There are 3 ways to turn a row about zero (a turn may also mirror it). The second row of each pair is the first, turned, with some noise. The first 21 pairs use one turn. New pairs use 2 turns, one after the other, and a turn may come again.
Some pairs, each with its turns in order after it:
[ 25   6 -37  -5  -8  50]
[  3   0  54 -15  12 -36]
(1)

[  1  47   6 -12  54 -15]
[ 32 -36  47  -5 -26 -21]
(0)

[ 18   6  -7   5  19 -33]
[ 22  -4  -3  18 -29 -13]
(0)

[ 25 -10  -3   9   8   2]
[ -7  11  -6  10 -12 -20]
(0)

[ -6 -11   0 -29 -12 -34]
[ 23 -10  -8 -11 -37   8]
(2)

[  6   5 -13  22 -20 -10]
[ -9  26  -1   7 -12 -19]
(2)

[13 -1 30 29 15 14]
[-29  14  12  19  25  20]
(1)

[ 46  -5  -3  -1  -9 -43]
[ 38 -12  -9 -18  34  29]
(1)

[-40  21  -1  -6  -5  -4]
[ 24 -11  19 -10  20  28]
(0)

[ 1 16 10 -2 44 13]
[-5 -5 23 40 -9 15]
(1)

[ 18 -27   8   2  18 -13]
[ -3 -23  -6  13  25   8]
(1)

[-32   9  13  -1   6  -5]
[ 23 -19   5  10   6 -18]
(2)

[-29  16 -19 -41  -3  -3]
[ 28  -5  -7   3 -37 -29]
(1)

[  0   3 -34  19 -30  14]
[-35  17  -4  29 -11 -12]
(2)

[-12 -25  18  18 -16  47]
[-39  39   2 -23  24   7]
(0)

[-17 -31 -20 -16  38 -21]
[  6 -55 -16  20 -13  -5]
(1)

[-44   9  -6 -22  19   6]
[ 18 -42  16  26   7  -2]
(2)

[ 10  41 -20   2  32  -5]
[10 16 45 18 15 19]
(2)

[-23 -13   6  -2  16   9]
[ 14   9   3 -27  11  -4]
(0)

[ 35   4 -36 -13  22  30]
[-13 -13   6  23  17 -54]
(0)

[11  0 30 -9 27 10]
[ 18  -6   1 -16  32  19]
(2)

New pairs, each followed by its turns in order:
[-26   5  19 -34 -20  47]
[ 12 -66   9  -6  21  15]
(0) (2)

[-31  -8  42  -1 -32 -43]
[ -2  18  37  -9  14 -60]
(0) (1)

[-10  23 -16  22 -23   8]
[ -1  10   5  -3  42 -16]
(0) (2)

[ 38  30  41  -3 -47 -27]
[-13 -33  30  66   7 -17]
(2) (0)

[  1  46  33 -35  17 -15]
[ 4  6 48 14 47  7]
(2) (1)

[  9  39 -12 -12  15  15]
[ -4  16 -12 -28 -33   7]
(0) (0)

[ 15 -23  21   6   0 -31]
[ -4 -42 -19   8   8   4]
(2) (0)

[ 34   0 -17 -10 -19   4]
[-10  20  18 -14 -24 -18]
(2) (1)

[ 18  31 -19 -27  14   8]
[-33   4  -5   4 -39   3]
(1) (0)

[ 23 -26  -1  -5  12  -9]
[ 16 -12 -13 -27  -5   1]
(0) (1)

[ 39  21 -16  28  27 -16]
[ -9  21  -9  23 -34  43]
(0) (0)

[-15  -9  -2  -9 -22 -15]
[ -6   6 -22  21   5  14]
(2) (0)

[-23 -11  18   5 -10  39]
[ 32  -5  18  17 -14 -31]
(1) (2)

[-15  25 -32   2  24  -2]
[ -6  26 -23 -15  34 -15]
(1) (1)

[-11 -13   7 -34  14 -14]
[-15 -12  -5 -11 -20  28]
(0) (2)

[  3  13   3  41 -26  10]
[ 11  -4  -2  -7 -36  33]
(2) (1)

[ 5 12 12 -3  6 17]
[-10  -3  16  -4  18   5]
(2) (2)

[ 33  14 -25  21 -39  18]
[20  5 47 21 17 28]
(2) (0)

[22 22  0 -9 -5 16]
[ 21  22   0 -11  20  10]
(1) (2)

[ 27  26 -27   2 -19 -18]
[ 25  17  12  25  29 -17]
(1) (1)

[  3   6 -14 -10  -5 -22]
[ -6  19  -8  13  -4 -10]
(0) (0)

[-18 -41  30   0  11  12]
[ 26 -16 -38 -12   9 -20]
(2) (0)

[-64  -9 -23  24 -24  24]
[ -6 -20  61 -14  -9 -46]
(0) (0)

[ -4 -40   8  20  -1   9]
[  1 -37  24  -2  -9 -15]
(1) (2)

[ -6 -34  42  -9  28  47]
[ 52 -36   2  21 -32  30]
(0) (2)

[ -3 -28  38  14  17  -6]
[ 16 -36 -23  -9  -8 -22]
(2) (0)

[  7  14  24  16  24 -49]
[ 33  26 -11 -15   2  40]
(2) (2)

[ 13   7  33 -12  -5  29]
[ 15  -5  -2 -35  18  19]
(0) (0)

[-12   3   7   5  24  30]
[ 14  -2  -5   2   6 -39]
(1) (2)

[ -1   7  22  -1   5 -10]
[-12   3  17  -7  -6   2]
(1) (1)

[ 42  18   5  -4 -27  -2]
[19 12 13 -9 27 39]
(1) (2)

